Each cloud of rows lies close to a flat space through zero, with a little noise off it, and is much wider in some directions of that space than in others. After each cloud: how many dimensions does that space have?

[[ -8  -3   3  -4 -15  -7  10 -31  20   5  10  25   5 -45 -13 -32]
 [  8  -9  33  35 -49   8  36 -12  17 -36  13  12  -7   5   2  20]
 [ -5 -25   4  10 -42   9  23 -17  15   9  18  34  15   6   2  11]
 [ 10 -20  -3  -7   0  -5  16  13 -14   7  12  22   4  -9 -15 -37]
 [  2   8  -4  -4 -27   1  -7   8  23 -30  10  15 -16 -20  16   9]
 [ -8  17  39   6  17  -9  14  -9   8 -14  10   6 -13  19  20  14]
 [ -6  27  15 -19  37 -18  -6   7   5  17 -13 -10  -5  10 -11 -18]
 [ -3   3 -20   5  16 -14 -15  10 -18 -35  11  -7  27 -18  -5  35]
 [ 28 -17  15  31 -32  22   4  -2  13  -8   7  25  -9   7   6  -5]
 [  3 -20  -6  -1 -14   4  11 -14 -27  -2   9  11   2  -5   7 -15]
 [-10   9   1  -2  25 -12  -8 -14  22   1  12  -4   6 -26   9  16]
 [  5  15  -9  -2  -1  26 -20   1 -23 -28  -4 -28  -9  31  24  26]
 [ -7  -9 -11  19 -11   5  12   0  28 -13  -4  21  16 -27 -21 -14]
 [ -7  20  -5   0  -5 -12   1  -1  11 -33 -11  -5  14   8  -8  20]
 [  0  -3  -2  -8  -8   4  13   8   1  -1 -37  -2 -27   0  13 -52]
 [  6  -6  13  -2   0 -14   2   5  -4  -9  28  -1  34  -5   6  34]
 [-10  22  -8 -19  33  -9  -6   0   7   0 -14 -26   3 -17 -12 -21]
 [-29  15  23  -9  20 -10   7   2 -20 -13 -20 -12 -27  -6  27 -15]]
 : 14

[[-23  16 -17  -6  -6  11  -9 -17   3  -3  -3   5 -12   7   0  -1]
 [  2  33   1  17  12   2  16  22 -25  11  47  22 -30 -19   4 -25]
 [-52  -5  -4 -17 -25   9  18  13   8   6 -12  15  15  16 -10  24]
 [-10  44 -40  -3  14  10 -19 -45  -7  -6  11  12 -38 -13  11 -39]
 [-12  -4  -1 -22  -5 -12   0  -5   8  -1   2  14   0   4 -20  15]
 [  3  14   1  14   3  -1   3  -1  -8   1   7  -6  -5  -1   7   1]
 [-24 -38  -2 -37 -22   4  -1  -3  21  -8 -27   7  30   9 -28  27]
 [ -6 -12   8 -15  -5  -2  -9  -7  15  -5 -14  -9  12   0 -14   4]
 [ 36   7  -5  27  13  15  -9   5 -19   0  13  -6 -17  -6  23 -24]
 [  0  18 -11  -7  -4  14 -14 -16 -10 -10  20  10 -12  -9 -23  -6]
 [-30  22  -4  16  -4   7  31  34 -16  21  23  22 -15   0  19  -7]
 [ 23   3  -4  16   3  16 -18 -12  -7 -10  -6 -20   1  -2   9 -12]
 [-13  -1 -37 -10  -4  15  14  -4 -15  -1   4  32  -3  -5  11  -7]
 [  0  -5  -1 -15  -5  19 -39 -33  20 -18 -24 -23   5   5 -16 -10]
 [-40  -7  30 -22  -8 -33  19  30  25  21  -1  16  -5  20 -21  31]
 [ 15  30   9  23   9  15 -35 -19   1  -5   2 -32 -24   4   7 -23]
 [-19   3 -28   3 -10   5  34  13 -22   5  11  30   7  -2  12  15]
 [-27 -40  14 -48 -16 -20  -1   7  34   1 -23  16  18  18 -37  35]]
 : 8

[[ -6 -11   5  -7 -19  -5  -3  14   5 -11  -8   4   1  14  24 -14]
 [ 12  14  -5  25  19   8   9   8 -17  20   4   4  -4   2 -13   3]
 [  3  16  -4   5   3   5  -2 -14  15  -1  -5   8   5   1 -12 -13]
 [-32  -8   6  31   3   2  -4  19 -11  -8 -11  -3 -10  -2   6  10]
 [ 41  -1  -4  -3  11   7  19  -2 -11  10  23   2  24  -5 -21   2]
 [-24   0   3   7   2   1 -19  13 -15   0 -21  17  -3   5  14 -17]
 [ 13   5  -5  -3   7   1   9 -11   1   8  -2   4   2  -5 -15   9]
 [  1 -12  -4  -6   0   0   7 -16  16   1   1   4  21   2 -18  -6]
 [  4  10  -3  22   0   2  -7  -2   2   1 -18  10 -16  10  12  -4]
 [  3   4  -5   9  -5 -12  -8  16  -7   3   4   6 -14   6   6   1]
 [-17  -7  -4  30   3  12   2   7  -4 -16   1  -4  -1  15  -4   8]
 [-13 -31  18 -10 -12  -3  -3  -1  17 -17 -11  -6   2  10  24  11]
 [-10 -29  -7  -1 -14   3   6  11  -2  -6  -7   6   5   2   3   2]
 [ -2 -11   5  -1  -5  -1  -9   1  12   3  -5   9  -6   8  15  -7]
 [  4  -9  -5  12 -17 -19 -14   3  20 -12   5  11  -7  14   2   3]
 [ 15   7  -2  -3  -9  -6  14  35 -31   3  16 -14  -7  -4  14   5]
 [ -6   9  -9  27   3   7 -23   4  -6 -11   4  12 -13   2   2 -10]
 [ -2  11  -2  -1  -8   1 -13  30 -11  -2  10  11 -12   5  13 -16]]
 : 13

[[  5   8   3  -4  20  13  -9   4  -3   2 -15  17  -4   4   4  -3]
 [ -1  15  -1 -13   1  12   5  13  13  -1  -3  12  -8   4  11 -17]
 [-19 -14   6   2   9 -16  10   4   0   0   4  -8  -2  -3  -5   5]
 [-14   8   1  -9 -12   2 -11   0  -3 -18 -10   3  15  -5  -6   4]
 [ -8   1 -21  18  -6 -29  -5 -12 -19 -25   5 -26   9   5   7  20]
 [ 13  12  12  10   5   4 -19 -19 -10  -3  -4  -4  -8 -29   3  17]
 [  6 -21   0   5  12   7  15   1   4  21   0  11 -15   1  -4  -8]
 [ 12  -6  -2 -20  -4  42 -14   7  -9  12 -13  16  11  20 -10  13]
 [  8   5 -13   1  12 -15  14   4 -13 -17 -16  11 -19   2  15 -16]
 [-30  -6 -10  -9  12  22   3  23  -5   3   8 -12   6   5  -3   8]
 [ 16   9  -5   9   1 -38  15  -8  13  -7 -17   4 -29  -9  19 -51]
 [ -6   1  -6   6   5 -11  10  -1  17   2   2  -1  -5 -17   6  -6]
 [ 15  22  -6 -13  -7  35 -13  12  -5   5   5  14  15   7  -3  -3]
 [ -3   2   6 -10   8 -36  15   7   5 -14  -5   4   5 -23  -1 -16]
 [  0 -21  -9  19  -2  -6  -2  -8  -2  22  15 -16  11   2 -16   3]
 [ 14  -3   1   7  -8  17 -13 -11  -7  13   1 -14  -9  10   3   7]
 [ -6  22 -21  27 -15 -27  -7 -15  -8 -30  10   0  19  14   2   8]
 [-15 -19  -6  -1   7   6   9  10   6  12   6  -1   9   9  -9   6]]
 : 12

[[ 23  11  -9   3  -9 -21 -14  10  -3   1   3 -11  -5  -6 -19   3]
 [ -7  -6   5  12   0   0  -3  -2  -3   0  -1  -1  -2   6   4  -4]
 [  3   7  -6  -4  -4 -10  -4   2   1   2   1  -2   6   1  -8   3]
 [ 14  12  -5  -8  -2 -17  -8   9  -7   4   6  -2   6  -1 -11  -1]
 [  9   7  -1   2  -4 -11  -7   7  -7  -1   0  -7  -6  -3  -9   1]
 [  8   4  -2  -1  -3  -4  -2   3   3  -2   1   2   4   0  -5   2]
 [-25 -22  15  29  12  40  25 -14  -3  -6 -18   5 -16   8  28  -7]
 [ 28  12 -12  13 -15 -30 -23  20  -1  -5 -13 -21 -30  -4 -18  -4]
 [  6  -3  -1  33 -10   1  -7  12   0  -2 -17 -20 -38  -7  -2   3]
 [ -1   6   0 -11   2  -2  -5   0   1   1   0  -1  10   0  -4   1]
 [ 22  15  -8 -14  -7 -31 -16  13  -2   5  13  -8   2  -8 -18  -1]
 [ -1  -2  -2   6   2   2   0   4   4   0  -1   0  -5   2   0   1]
 [ -5  -6   4   8   4   9   4  -3   0  -2  -2   3   1  -3   8  -4]
 [ -8  -5   4   9   2   7  11  -5   0   0  -1   2  -7   0  11  -6]
 [ 15   5 -12 -17  -8 -22 -15   4  -5  -4   7  -2   6  -4 -18   7]
 [ 19  20 -12 -39  -6 -28 -10   7   0   2  19   4  25  -2 -20   7]
 [  3   3   3   9   1   1  -1   0  -2   1  -5  -4  -6  -4  -2   2]
 [ 16  13 -12 -13  -8 -27 -15  13  -1   7  10  -4   8  -3 -16   3]]
 : 2

[[ 23   1  -9  -9  -5 -15  -1 -27 -17  -7  13  -3 -20  12  -8  13]
 [ -1  17 -21  -1   2  19  -3 -21  -7  18  13   0  28  16   5 -20]
 [-14   0  -9 -16  -9 -28 -11   9 -13  -3 -12  12 -11  -1   0 -32]
 [-20   3   3 -12  -7 -11  13  23  23  12 -20 -18 -19   6   1  -8]
 [ 26  -1 -28  20  21  -3 -28 -47 -33   2  36  15  -1   3 -17   5]
 [  2   2 -13  -3  -3  20 -10  -6 -15  24  11 -11 -16 -12  -1   8]
 [  9  13 -12  -1   7  26  -3 -15  -1  10  18   0  13   2   5   3]
 [ -8   9 -15   8  29 -11 -11  28   5  43  15  12  -4 -10  -2   2]
 [ -9  11  21 -15 -18  11  17  19   7   2 -15 -11  19 -12  18   5]
 [-16   6   3 -14  -2  -6  14  32  23  -1 -15  13   8  15  11 -20]
 [ 33 -26   7  29   6 -16 -14 -40 -29 -49  16  28   8   5 -15  18]
 [  3  12  -2  27  30  33  -4   2  13  41  24 -14  15 -19  -2  33]
 [ -8   2 -18 -26 -10 -15  -3   5  -3  -1  -8   7 -23  13   1 -31]
 [-11   8 -12  -8 -11   9  -2   1  -9  23   0  -5  11   6   7 -17]
 [-16  -3  -3  -8 -18 -29  -1  -3  -8  -3 -19  -8  -6  11  -5 -30]
 [ 26 -25  13  36  20 -15 -11 -16 -14 -29  16  22   0  -8 -17  34]
 [ 25   0   6  -4   4 -16   1 -29  -2 -47   5  14   1  10  -4   5]
 [  6  -6 -16  16  17   7 -20  -7 -15  12  20  17   0  -7  -6   2]]
 : 9

[[  9  -2   9   3   5   1   1  -4  -4   5  -3   5   2  -5  -2  -4]
 [-16 -16 -32  11  -7  14   6  -5   9  10  18 -11  -8  21  -6  15]
 [ 25  12  26  -9  19 -12  -3  -2  -8  -1 -14  17   4 -25  -1 -19]
 [ 11   0  10   7  14  -1   0  -6  -6   5  -2  16   5 -10  -6  -8]
 [-23 -14 -24  14 -13  14   2   0   6   9  12 -10  -4  22  -4  17]
 [-39 -31 -56  19 -33  26   3  -2  17   9  21 -27 -14  45  -1  29]
 [-13  13   7 -17 -10  -5   0   5  -3 -16  -6 -16   5  -3   7  -3]
 [-13 -18 -26  23  -5  16   6  -4   9  20  15   3 -13  16  -7   9]
 [  7 -11  -2  20  20   4   3  -7   1  24   2  13  -5   1  -9   2]
 [ -8   0  -7  -3  -9   2  -2   0   2  -2   0  -4   6   5   1   3]
 [-13   3  -3  -6 -12   7   2   3   2  -9   5 -10  -3  10   3   4]
 [ -7 -22 -28  25  -8  21   3   1  10  14  15  -1  -7  22  -9  18]
 [ 14  36  46 -44   5 -28 -10   7  -9 -27 -23  -3  20 -35  14 -25]
 [ 18  -2  17  12  19  -2  -4  -1 -12   9  -5  20   7 -13  -5 -12]
 [ -6 -14 -21  19  -7  10   0  -6   7   7  16  -7  -7  17  -9  11]
 [-14  12   4 -24 -17 -11  -3   2   1 -21  -9 -17   6   0  13  -2]
 [-41  -2 -26 -18 -40   9  -1  11  13 -22  11 -41  -6  27  20  23]
 [  6  23  18 -21   5 -15  -8   4 -11 -20 -12  -2   9 -15  14 -15]]
 : 2

[[ 14   4   8   8   0  16   6  12   1   5  -3   8  16  17   9   8]
 [ -9  12   5  -7  13   2   1   8   8  -1 -11   0  -9  -4 -12  -3]
 [ -1 -18  10  -4  15 -23   8  -7  -6   2   9   3   0 -19 -15  -2]
 [ -5  -4  -9  17  22  20   6 -14   7  11   2 -24  -7  12  20  -2]
 [  2  -3  -1   7  -1   4   7   0   2  -1   2  -1   1   3   8  -1]
 [ -8  -1  -6  -6  -8 -14   5 -13   6 -16   4   1 -11 -12  -4  -7]
 [-15   7 -28   7 -13   2   5 -37  22 -25   7 -17 -24   1  14  -9]
 [-16  -3 -11 -10 -10 -21  -2 -17   4 -17   4  -4 -18 -21  -9 -10]
 [ 31 -20  37  -4  23 -14   4   7 -18  20  16  29  38  -2 -28  21]
 [  9 -20   7   4   3  -8  -4   5 -19  15   8   1  13  -4   2   3]
 [  5  21   7 -10 -20   3   2  22   8 -14 -13  22   6   6  -9   1]
 [ -1  -1 -15  11  -8  12  -6 -14   1   1   6 -13  -2  11  19   1]
 [-18  -3 -16  -2   2  -3 -19  -8  -7   7  -1 -22 -18 -10   3  -7]
 [  8   0   7   6   7  11   2  10  -2  11  -3   1  11  11   5   5]
 [  6  -6   0  11  -3   8  12   6   1   0   0   0   7  10  16  -1]
 [-10  -7   1 -10   2 -20   5   1  -1  -7   0   2  -9 -19 -11  -9]
 [ -1  -9  -5  -6 -10 -18 -13 -19  -9  -4  13   1  -1 -13  -9   2]
 [  6   3  -5   1 -10  -2  -3 -18   5 -11   9   4   2   3  -3   5]]
 : 6

[[ -4  -7  11  -8  -6  -8   0  16  15   0  -2 -18   8  21 -21  -8]
 [  3   8  -2   2  -6  -7   6  -5   6   8  13  19 -16  -1  -2 -14]
 [-19 -20  -5   2   6   7 -16  11   5   8  -6  22  13 -14  19  18]
 [-13  11   8 -12 -11   4  27   0  14 -17   3   3 -21  -5 -28 -23]
 [ 22  20  -8   0 -10 -16  19 -16  -1   7  17  -9  -6   1  -4 -25]
 [  2  16   0   7  -3   3   4  -5  -4  -8   5  16  -8  -8   1   1]
 [  5 -36  34   7  14   3 -18   5   4  28 -25  48 -21   3   1 -21]
 [-21   5  -2  -3  -1   3  -3  11  -8 -25  -2 -29  20  -8  -7  42]
 [ -2   3 -16   7  -3  16   3   5  -7 -20   6 -21   7 -17   5  16]
 [  9  -7  -2  18   0   7   0  -4   0  15  -2  29  -7  -9  15 -15]
 [ -6 -14   2   2  -1  12   4   4 -11   9   6  -1   4 -17  16  14]
 [ -3   0 -10  -6   5   2   2 -12   2 -12 -12 -11   4  -3  -9  -2]
 [ -6   5 -24  -5  -3   5  15  -3  -5  -9   5 -25   1 -15  15   2]
 [  7 -17   3   0  -5  23   6  16  -3   2   7 -20  12  -2  12   1]
 [ -6  16   8  12  -2   4  -4   1  -1 -14  -4   5  -1  14 -14  17]
 [  6  13  13   6  -7   0  13  -3  -2   4   7  16 -10   1  -1 -10]
 [ -7   2  12   3   1 -14  -1   7   7   6 -13  13 -19  12  -9 -12]
 [ -6 -16  10 -17   0  10   0  20  13   2  -5  -7  12  15   1  -9]]
 : 12

[[ 12   0   2 -33  -6 -12   4 -13   8   4   3  34  23   2   1 -15]
 [-18  -2 -11   7   2  -3  11   0   2  -2  14  17   1 -16   7   3]
 [-41  22   7  -4 -16  11   4  28  19   4   5  -4  -8  -4 -17  -3]
 [  7 -38  -7   2  -3  11   4 -29   8  15  -3  13 -13 -16  -5 -14]
 [-20   5 -15  29 -19   2  39 -19   0 -20  25  -4  -9  -6  -6   7]
 [ 39  -4  -7 -20  -4   5 -18   5  -2  19   6  11   9  30  -7 -18]
 [ 19  -8  16 -30  -5   4 -26  -2   0  33   6  -1   2  10   4  -8]
 [ -1  17  -1  -3  -8   3 -17 -11 -25   0   5  -6   7 -11  -5   2]
 [-43 -17  -8  11   1   7  -2 -14   5 -45  -2  22  -7   5 -17  -9]
 [ -9  18  -1  -4 -14   1   4  -1   4  -1   3 -10  -7  14 -14  17]
 [  3  -6 -22  21  -2  -7  -4  28   5  -5  -9   4   4   8   0   7]
 [ 23 -28 -16  21  13 -13  -1  -9 -20 -36   8  18   2   9  -3   7]
 [  4 -11   9 -13 -21   2  10  11   9  24  -8  -4   4   4  -8 -20]
 [ 12   1  -2  11  -1  -6  14 -22 -42 -10  13 -26   8 -27  44   2]
 [-10  21   2  -9  -2  10   1  -4  20 -13   3  -5 -14  -3  -3  11]
 [  8   4 -14 -14  18   1   6  21 -26 -13 -23  -6  -1 -12  15  -1]
 [-15  23  -8  10  14  -9   3 -15 -14 -13  15  -9   1   0  29  30]
 [ 11  18  -1  11   8  -3  -9   0  -2  -4  17   4  -3  19 -23  18]]
 : 14

[[ -8   7   8  24   6  20 -12 -21  -6  16 -20   6  -2 -15   9 -14]
 [  0   1 -11   9  10  14  25 -20 -31  -9 -11  14 -19 -24  19  -8]
 [  0  10  11 -12  -4  -1  -8  -3   7   3  17   7   5   6 -10  -7]
 [ -8   9   3  22   4   4  -8 -24 -21   6 -32   7   4 -18   2  -8]
 [ -4   4  28   5  -2 -11 -34  11  19  27  18 -10  19   1   1  -9]
 [ -3   9   3   9 -18  11   9  -4   4   4  12  -7 -33  16  18   5]
 [ -2  -9  13  -5  -7   4 -13  -6   1   9  14  21 -13 -15 -11   3]
 [ -2  -4   5  16   7  -2 -15 -10 -23 -11 -15  -6  17 -15  -6  13]
 [ -7   4   0  -8   1  -4  -4   5  18  12  23   8 -16  13  -9   9]
 [ -2  -2  -1   3   9  -7  13  21   1  12   6 -25   7  19  -4 -21]
 [-10  -6  -8  -8  -2   9 -21  -2  32 -12   3   0 -11   2 -17  17]
 [ -7  19  17  16  -3  -5 -28  -6   0  24 -19   1  20  13  15   0]
 [ 19  -6  -5   3   0  -3 -11 -17 -17   5  -7   9  40 -20 -14 -17]
 [  5  -5   2   1  -4   0  -5  14  16  -1   0 -18  12   9   3  -3]
 [  5 -14  -8   8  17  13  14   4  -8  -1   7  -5   3  -1 -10   1]
 [  4 -11   3  -9  17 -14  11  25   9  -2  19   0   1  -4  -7  18]
 [  3  24  14  -4 -25  -7  -7  -9  16 -16   0 -11   0  10   1   5]
 [  6 -11  -6   8   4  -9   0   4  -6   5  -2  -9   8 -18   8  -6]]
 : 13

[[ -5  -5  -4   6 -12  -8   7  -1   2  -7 -13  -6  12   1   5 -13]
 [ -9  -7 -22   4  -7   1  -3   3  -7 -13 -27  11  19   0   3 -11]
 [  6   4  14   2  -4   0   6  -1   3  10  16  -3  -7   5  -2   7]
 [ -8  -9 -14   8  -8  -2   9  -2  -3 -11 -28   1  24   2   2 -17]
 [  1  -5  17  13 -24  -6  24   0  -6   3 -11 -10  19   6  -9 -14]
 [ -4  -7   2   8 -15  -3  14   1  -8  -6 -23  -6  21   0  -7 -18]
 [ -5  -3   0  -1  -8  -8   1   1  -3  -7 -12  -9   6  -6   0 -13]
 [ 12   3  21   5  -5   9  13   1  -6  15  13   4  -1   7 -15   9]
 [  4   3   9  -5   6   1   0  -1   2   4  11  -5 -10  -3  -2   4]
 [ -3  -3  -7   3   1  -7   6  -6  11  -5  -4  -8   5   3  11  -7]
 [  7   5   9  -1   7   5   1  -2   4  10  17   2 -10   3  -2  12]
 [  9   9  -7 -16  38  19 -19  -2   6   8  25  15 -26  -2  -1  28]
 [  0  -2 -14   3   6  12  -2   0  -5  -2  -9  16   8   5  -2   4]
 [  6   5  -4  -5  14  12 -11   2   0   7  13  15 -11   3  -1  18]
 [  2  -2  -6   9   0   6   8  -5   4   3   0   8   9  11   4   3]
 [ -7  -1 -17  -5   4   2 -15   4  -5  -8 -11   9   1  -5   3   0]
 [ -8  -2 -11   1  -5 -10  -7   0   6  -8  -3  -4  -1  -1  15  -4]
 [ -4  -3 -13   5  -2   4   1   1  -3  -4 -14  10  13   4   2  -3]]
 : 5

[[  3  13   1   4   0   7  -8 -44   0   6  34   1  24 -23 -35   5]
 [ 10 -15 -24   6   3  16  -3  36  14 -17 -29  -3   8   7  18 -13]
 [-15   1  -6   2   6  -5   0  -4 -14  24   0  14 -15   4  12  13]
 [  7  13  -7   3  -5  -8  25  -8  -1  15  12  11   5 -16   1 -21]
 [ 15  12  -9  -3  -8 -11   4  -8   4  23   8   1  -2 -21 -28  -4]
 [  0  -6  -5  -3   1   4 -14   1   3  -4  -7  -6   6   2  -8  10]
 [-11   5  -6   2  -4  -3  29 -19   0 -13  12  10  13  -4  24  -9]
 [ -2   9 -11 -17 -20 -21  15  21   4  15 -25  -1 -16  -8 -11   0]
 [ 11 -13   1   3 -12   9  -7   1   0 -23  -4  -8   4  12   4   2]
 [ 15  -7  -2  -1  11   0 -15   5  -6  10  -3  -6  17  -1 -13  -4]
 [  2   4 -19 -11  -5  -8   1  12  22  -1 -15  -6   1 -14 -15   3]
 [ 15  -7   4  13 -11  11  -6 -25  -2 -16  23  -3   2   4  -3   3]
 [-30   3  24   0  11   9   1  -6 -13  -8   4   6   0  14  20   4]
 [ 18 -12  -5  10  16   2   0  -3  17 -22  12  -6  11   2  15  -7]
 [  6   0   1  -7  10 -14   2  25   8  10 -13  -4 -10  -1   1  -7]
 [  1   9  19  -7   4 -12   4 -27  -4  -2  23  -5  13  -8 -15   0]
 [ -3   7  26   0  11   0   2  -9  13 -20  17  -8   0   0   0  -4]
 [  0   5  -2   7   0   7   0  -4 -13  18   6  10   3  -4  -4  -7]]
 : 9
